The rows come from 5 hidden closed curves, with some noise, and rows from the same curve form a group. Each curve winds through 8 dimensions. The rows are also pushed far along 4 directions, which tell nothing about the answers.
Some rows, each with its group after it:
[ -6  19  -3  -8  -5 -14 -12   4  -4   1 -12   0  12  10 -21   9   3   5
   1] : W
[ -3   1   4  12  -5   3  -2 -10  -6  -5  -2 -10   2   8   3   0  12  14
 -12] : E
[-12 -11  13   8  17   5  -1   6 -14  10 -10  22  -1 -10 -12  10  -8  -4
  10] : C
[-10   0  12   1  22   7 -15  -1   6   4   4  12  10  21 -18  -1   8  -4
 -13] : W
[-45  18  21   1 -23 -32 -32  10 -16  17  -3 -32  15  -1 -13  14  24  24
  11] : W
[ 20  18  -6  -2 -12   2   5 -13   5  12 -12  -1   2   9 -10   3   6   3
  -8] : W
[ 38  -4   4  11 -12  22  -9  -5 -25  28  24   0  -6 -35  -8  29  -4 -10
 -15] : E
[ -5  24  -6  -5 -33  -9 -14 -22  31   9   6 -43  22  35 -19 -17   2  13
   0] : C
[ 66  -1 -28   3 -18  10  -6  13 -16 -14  14  27  -7 -14 -10  12 -30 -25
 -15] : E
[  3  -1  -3  -4   1   2   4  12  -2  -1   8   9  -2  -9 -16  16 -10 -15
  -5] : W
[ -1 -12   3   8  50  13  33  -4  32 -22 -26  43  -1  23   6 -25  -5 -14
   6] : W
[ 18   1 -22  -3   5   9  -6 -21  26  -5   4   0   9  20  -3  -5  -5  -8
 -14] : W
[-42  22  16   3   6 -34 -33  -7  25   0 -11 -23  42  28 -16  -9  26  25
   7] : E
[-12   5 -12  -5 -31 -20 -27   9   5  10  -8 -12  -1  16 -15  16 -10   1
  -3] : M
[  8   7  -1  -8 -15  -1  28   8  -2 -11  13 -18  -7 -22   5  -3  -3   1
   6] : M
[ 19   5  -7   9 -24  -5  -3   6 -11  -3   8  -4  -4 -10   0  16   4   3
 -18] : Y
[ 18  18 -17 -10 -44   7  22 -17  17  13  -2 -29 -12  20  -8 -14 -10   0
  -1] : C
[ 15 -25  -3   2   8  19  29  18 -33  -2   4  30 -31 -46  27  12 -18 -20
  18] : Y
[ 41 -24 -39  -5 -44  26   9 -14 -30  17  21 -17 -37 -32  17   9 -35 -18
   3] : C
[ 29 -12 -27  -2 -18  10  43  -9  -7 -20 -14  10 -29   3  16 -26 -23  -8
   5] : E
[ 21   1  22  15  40  13  -8   6  12  -3   2  36  17  -1  -6   5   5 -21
  -1] : M
[ -3 -11  -5  -4  -7  17  39 -24 -24 -12   7 -34 -18 -27  19 -11  -5  13
  16] : C
[-48  -4  40  -7  43  -6  25  14 -14  16 -18  15 -10 -18  22 -13  34  19
  15] : Y
[ 19  12 -12  -4  -1   5 -13  -6  27  -7  12  -2  17  20 -11  -7  -4  -6
 -12] : E
[-38  -2  19   0  23  -6  23  25  15 -21  -5   6  -2   8  21 -24  15  11
  13] : E
[ 49  -1  -2   7  38  28  37  -2  15 -38  -8  45  -3  16   9 -32  -7 -22
  -8] : M
[  0 -12 -18 -15 -20  -1  15   2  -9  -6  -1  -9 -22   2   6  -8 -17   6
  -5] : M
[  1   3   8  14 -12  -3  -6  -2   9   8 -18  -1  -5  18   0   0   4  -6
   1] : C
[ -5  -1  13   6   1 -15 -22  14 -14  -3  11   0  12 -17 -11  17   2   4
  -5] : M
[ 36  15 -17   1 -25   2 -13 -10 -11   4  -6  -3  -1   9 -30  22  -8   2
 -29] : Y
[  1   6   9  -5  20   4  36  -2  19 -15   1   1   1   6   7 -31  13   8
  -5] : Y
[ 23  14 -10 -11 -17   7   2  -3  -8  16  -8  10 -11   9   1   3  -1  -4
  -6] : Y
[-26 -12  28  -4  29   5  14  -6 -34  18   4 -12  -9 -46  28   0  25  14
  19] : C
[ 10 -11   8   6  24  26  17   2 -19 -13   5  17 -12  -9  16  -8   3   4
  -7] : E
[-35  -9  20 -15  41 -14  15  12  -7  -9   1   8   1 -16  15 -13  21  20
  -1] : M
[-11  -5  -1  -9 -10  -1  32   5   7  -2   2 -14 -11 -13  12 -22 -12  -4
  27] : E
[ -5  14 -13  -1 -47  -7  12  -5   9  -5   2 -38  -2  10 -20   4 -14   2
   6] : W
[  4  13   6 -11  -2 -10 -21  12 -24  24 -10  14  -1 -12 -14  29   7  -1
  -6] : M
[ -9 -16  -6   6  32   3 -13   2  18 -13   4  34  17  22  -4 -12  -1   0
 -17] : C
[-44  26  19  -2   4 -25  -7  -1  28 -11 -28 -17  25  47 -23 -12  16  24
   5] : M
[ -7  -1  17   3  42   2 -44 -10  -8  31  -6  23  18  -4 -11  28  18  -3
  -7] : C
[-11 -27   8  -4  43   3  35  19  19 -26  -4  33 -10  -1  24 -41 -11 -14
  19] : M
[ -4  -5  -2  -1  16   4 -11  -5 -10  -7   2  -1   5 -16   8  16  -1  -4
  11] : M
[-15   7   2 -14   2   7  57  -5  13 -16 -13 -11 -15  15  18 -45   5  15
  15] : E
[  2  -1 -11  -7  13   1   2 -11  13 -13   2  -2   5  11  12 -19   9   9
  -8] : Y
[ -4 -19 -10   8 -10   3 -13   0 -15   2  19  -5  -2 -16   9   4  -5   6
  -4] : C
[ 14 -10 -11  -8  16  16  18   7   7 -14   7  22 -10  11  -6 -11 -14 -20
 -11] : W
[  3 -19  11   5  22   4  47  14 -29  -8  -1  19 -20 -61  35  -3   1  -2
  28] : W
[ -9  -8   8   1  24  15   6 -22  -5   5  -4  -6   2  -4   3  -4   3   5
   7] : C
[  2   4  -9  -1  -6  10  36 -16   2 -16 -17  -4 -13  17   7 -20  -2   9
   1] : W
[-15  -2  24   8   9  -6 -14   6  -7  17  -4   4   8  -7  -6  -1   6   0
  14] : C
[ -2  14  -4  -9 -20   8 -13  -2 -22  17   3 -18  -6  -5  -9  27   4  12
  -8] : E
[ 11  -4   3  -8  11   3  16  10 -15 -11  -1  15  -7 -15  -8  -2 -13  -6
   3] : M
[ 37   1 -22  -8 -14   1  -4   0   8   9 -13  17 -13  25 -20 -12 -16 -10
 -21] : Y
[  7  -1 -16   5 -29   4  10  -1   8  -9 -11  -4 -13  18   4  -7 -19  -9
  10] : Y
[ 23  18   1  -6  -8  -6  -8  11   5  17  11   6   8 -11 -13  17   6  -7
 -12] : Y
[-18 -11  12   0  24  -1 -10   5   1  11   2  10   2  -6  19 -12  11   3
  11] : E
[ -4  -3 -15   3 -25   6   2 -15 -10 -11   0 -32 -10  -2  13   5  -8   3
  13] : M
[ -4  -2   6   2 -35  -1  42   4  -7  -7  18 -37 -20 -23  33 -31   9  15
  10] : E
[  8   7  -3   8 -24  -6   9  11   4 -21   6 -11   1   4  -1  -9  -5   4
   0] : E
[ -8   2  -4  -4   8  -8 -44  -8   8  22  -7   2  17  13 -23  19  -2  -2
  -3] : Y
[ -4  -6  -9 -11 -12   5 -10 -14 -25  26   0 -13 -12 -15  11   6  -1   6
  12] : W
[ -2  -2  11  -1   8   4  19  -7 -14   2   8 -13  -4 -21   5 -10  12  15
  -6] : Y
[ 14   0  -6   1  13   5   3   2 -15 -12  -7  23  -5   5  -4   8   2  -1
 -19] : W
[ -2  -5   3  -1  12   4   4 -14  -2  -6   6 -11   4   3  11 -25  11  15
  -4] : Y
[ 31  -2   0 -11  28   5  -5   7   2   1  14  30   6  -6  -6  -4   2  -8
 -25] : M
[-42 -21  28   7  25   1   5  12 -37  21  -1   6  -7 -47   2  25   3   7
  24] : C
[  3   5  -7   4  -2  -1  -6  -2   6 -18   4  -3  15   0  -3  10  -9  -5
   8] : Y
[  2  -7   7  13  27   4 -28 -10   3   3   1  16  18   5  -5   7   9  -2
  -8] : W
[-56  13  43  -5  41 -19   5   9   8  19 -22   2  16  -7  -6   8  34  13
  18] : C

New rows. What belongs after each?
[ -2  -5  23  -2  37   6   8   3   7   0  11  12   9  -9   5 -18  14   2
  -6] : M
[ 10  -2 -13  -4  -1 -11 -23  12  20  -1  -8  22   3  24 -16   4 -18 -17
  -9] : M
[  0  -1  -2  12 -18   4   1   2  -6  -2 -10  -5 -10   0  -1  13 -14  -9
  13] : M
[ 13  -4 -21  -3  10   2  39 -20  27 -36 -11   3  -2  25  12 -35  -5   2
  -7] : E
[ 12  -6 -17  -2  -2   2  26 -14   1 -17   1  -6  -8 -10  11  -8  -3   2
  -6] : E
[ -5   2 -10 -10   1  -5 -19   1  12   9   0   6   4  24  -5  -4   6  -4
 -11] : W
[ -8  14   7   5  -5 -14 -13  20  17 -12   2   1  13  17  -2  -3  11   6
  -8] : E
[ 37  -6   4   7   9  10  12   3  -9  -1   3  11 -11 -33   9  10  -9 -27
   8] : C
[-47 -12  35  17  46  -1   5   5   1 -18  -5   5  12  -1  14  -9  24  19
   9] : E
[-47  12   8 -11  25 -27  10   4  39 -34 -21  -5  19  44   3 -37  20  23
   1] : M
[ 17  13   4  11  -6  11  13  -5  14 -11   3   4   5  16   9  -7   8  -2
  -8] : Y
[  6 -17  -3  -2   2  12   1 -11 -38  24   2   2 -14 -43  -1  28 -13  -6
  13] : E
[ 26 -18   4   9  37  18  30   0 -19 -13 -12  46 -16 -14  15  -9   0  -7
  -9] : E
[ 23   4 -13 -14   3  -6  -3  13 -12  -7  10  13  -2 -20  -1  13  -4  -6
 -14] : M
[-21 -11 -21  -9 -24  -2  22 -22   5 -18   0 -47 -13   7  17 -30  -8  18
  12] : Y
[ 15  -1  -2 -15   5  -2  20   9   0 -11  14   1  -4 -14   7 -16  -1   2
  -7] : M
[ 26   6 -29 -17  -9  -7  -7  -6  -3  -3   4   4   2  -6   1   5  -5  -3
 -10] : E
[-28  -8  27   3  17  -4  25  11 -20 -15   3  -9  -1 -31   1   1   2  12
  16] : M
[ 32  10  -5  -5   6   3   4  -3  13  12   7  15   6  -9   1  -3   4 -10
  -4] : W
[-16  -2  18  12  10 -10  17   7 -10  -3  -8   0   2 -31  14   2  10   8
  22] : W
[ 18   4  12  14  10   7  16  -6  27 -13 -14   7   0  19   2 -21   0 -16
   6] : C
[ -4  11 -11  -1 -19  -5  -5 -10   4 -12   2 -30   8   0   1   9  -1   3
   9] : M
[  0   6  -4   0  -8  -2   0   7  14  -8   7  -2   4  15 -22   6  -7 -11
 -10] : W
[-25   1  11  -2  -9 -22 -15  18  12   6   2 -11   7  -3   9  -4   7   0
  19] : M
[  8 -14 -15  -2   4   2   4   4   3  -5   2  13  -5 -11   8  -1 -17 -18
  13] : W
[ 50  -3 -40   6 -19  13  23 -24  27 -33   0   3  -4  28  -2 -22 -25 -15
 -19] : E
[ -1   3  12  13  27  -3 -11  -5   3  -4 -17  25  13  18  -5   1  18   7
 -18] : E
[ 30   5  -4 -11   8  16  28  -5  -1   3   1  10  -7 -12  -4  -7  -9 -12
   2] : C
[ 10  -6  21  13  61   7  -9  11   3 -17  -6  50  21  -3 -26  21  -2 -14
 -16] : M
[ 38  17 -30   1 -26   6 -24   0  38  -3  -7  15   4  59 -19  -2 -13 -15
 -29] : E
[ -2  19 -13  -2 -45 -24   9 -16  34   3 -12 -32   6  30  -9 -23  -2   6
   6] : E
[-23   7  27   5  22   1  11  -3 -16  -3  -6  -4   5 -11   0  11  22  17
   1] : M
[-32  -3   6  10 -14  -3   8  -4  -2 -10 -15 -25  -6   8  11   1   0   8
  21] : M
[ -2  -3  -3  -6  14  -5 -16  -6  -1  -2   4  -1  10   0  12 -11  14  11
  -5] : Y
[ 16   8   2   7 -21  -7  23   3   6  -6   6  -9  -4  -5   7 -14   8   3
  -7] : E
[ 28   3  -4   5 -33  -9 -12   5 -11  22  18  -9  -3 -24   5  11   6  -4
 -10] : E
[  4  -7 -16 -14   5  -3  16   6   0 -19  -6  12 -13   9   7 -15  -8   3
 -10] : M
[  3  -4  -7  15 -23   7 -15 -10   3  -8   6 -21   2  18   1  -5  -9   5
  -2] : E
[-31  22   0   1 -34 -19 -31   4  27  13  -9 -29  11  40 -10   7  15  16
  -5] : E
[  7   1   5   1   4  -4  -3   3  16  10   9   3  10  -4   0 -10   2 -10
   9] : W
[  0 -13 -14   4 -15   5   4  -1   1   0   5  -2  -9  -5  -3   6 -22  -9
   5] : C
[  8 -19   4   2  12  19  53  14 -12 -25  18   9 -23 -27  10 -16 -13 -14
   4] : W
[ -5   7  11   4  -4   6  10  -7  -1  -1   2 -11   0  15  -6 -13  11   8
  -9] : W
[ 26  -1 -15  -7  16   3   6  10  -6 -22   1  25  -2 -14   2  11  -9 -13
  -5] : M
[  6   8   9  -7   7  -9  -2   7  23   2   6   4  11  18 -11 -18   6   1
 -14] : M
[-21   9  20  -4  20 -21 -30  17  -7   8  -6  11  21  -6 -26  23   8   5
   0] : M
[  7   4   3  -5  11 -13 -24  11   1  -4   1  14  16   4 -21   7  -7  -3
  -6] : M
[-13   1   4  12 -59   6  25 -11  -5  -1   7 -63 -18  -7  16 -13 -10   8
  31] : M
[  9   9 -10  -9   2  -6 -11  12  11   2  -4  21   6  11 -27  19  -9 -18
 -10] : W
[-29  10 -12 -11 -35  -8 -17 -14  15   9   2 -43   3  37  -8 -12   4  13
  -3] : W
[-16 -14  19  -1  11   8  45   2  14 -12  -1  -3 -18  12  17 -52   1   9
   7] : M
[  1   9  -7   7 -19 -17   5   4  15 -13  -6  -8   6   6   4  -5   4   5
   1] : W
[-13   5   0   2 -26 -18 -23  15   7   9  -3 -11   4   3  -5  12  -6  -7
  12] : M
[  3 -11  -1  -7  -8   9  10   1 -11  14  13  -8 -18 -19  26 -12   4   1
   6] : E
[24  8  0 -2  5  5  9 10 -9 -7 -6 21 -8 -4  8 -2  3 -9 -1] : M
[ 20   7   6   6 -11  11  -7 -12  10   8  14 -15   7   8  -6  -8   1  -3
  -7] : M
[-43  -7  17   1  20 -20  17   2  -9  -2 -23   2  -3 -12  15  -4  19  16
  17] : E
[ 22  10 -10   4 -31  11  -7  -8  -6  19   3 -14 -12  -2  -3  26  -3  -8
 -10] : M
[ 10  16   9   8 -18   2  14   5   5  -2   1  -2  -1  11   9  -9  12   4
  -5] : Y
[ -2  -2  -5  -5  13   9  24  -7  39 -17  -8   7  -3  43  22 -53   4   1
   0] : E
[-13  -8  13  10 -37  12  33  -2 -19   5   1 -34 -27  -9  18 -25  -7  12
  24] : E
[-10  -4   2   0 -30   0  32  19 -19 -16  16 -29 -21 -28  27 -14  -3  11
  16] : E
[ -4  14  -7   2 -24  -7 -26   8  16  11  -5  -6   3  26 -10  15   2   1
 -11] : E
[ 26  -6  -8   3 -18   8 -14  -5 -12  24   9  -2 -14  -6   3   5   2  -3
 -20] : Y
[ 11   1  -9  -3 -18   9   0 -25 -26  12  11 -34  -6 -26   1  18  -2   8
   0] : C
[-30   4  13   1 -35   4  18  -3   2   2  19 -58  -7 -10  13 -19   1  19
  23] : E
[-26  -2 -16   1  -6 -11   1  -3  23 -33 -11 -11   5  41   4 -24  -1   7
  -2] : W
[  7 -18  -2  -5  19   1   5  15  18 -10   5  26  -5   0  13 -21 -12 -19
   6] : M
[ 13   1  -7   7  10   3  -7 -11   3  -6 -15  16  10  13 -25  11 -14  -9
  -2] : E
[  2 -13  18   7  40 -11  23  12   6  -3  -6  39   3 -27  10  -9   8 -14
  10] : E
[ -4 -12  25  -1  48  14  16   2 -28   1   8  18  -4 -36  12   9  16   8
  -6] : M
[ -2  19   4  -9  -7  -9  -4   9   4  17   8  -5   6 -13   0  20  17   3
  -7] : Y
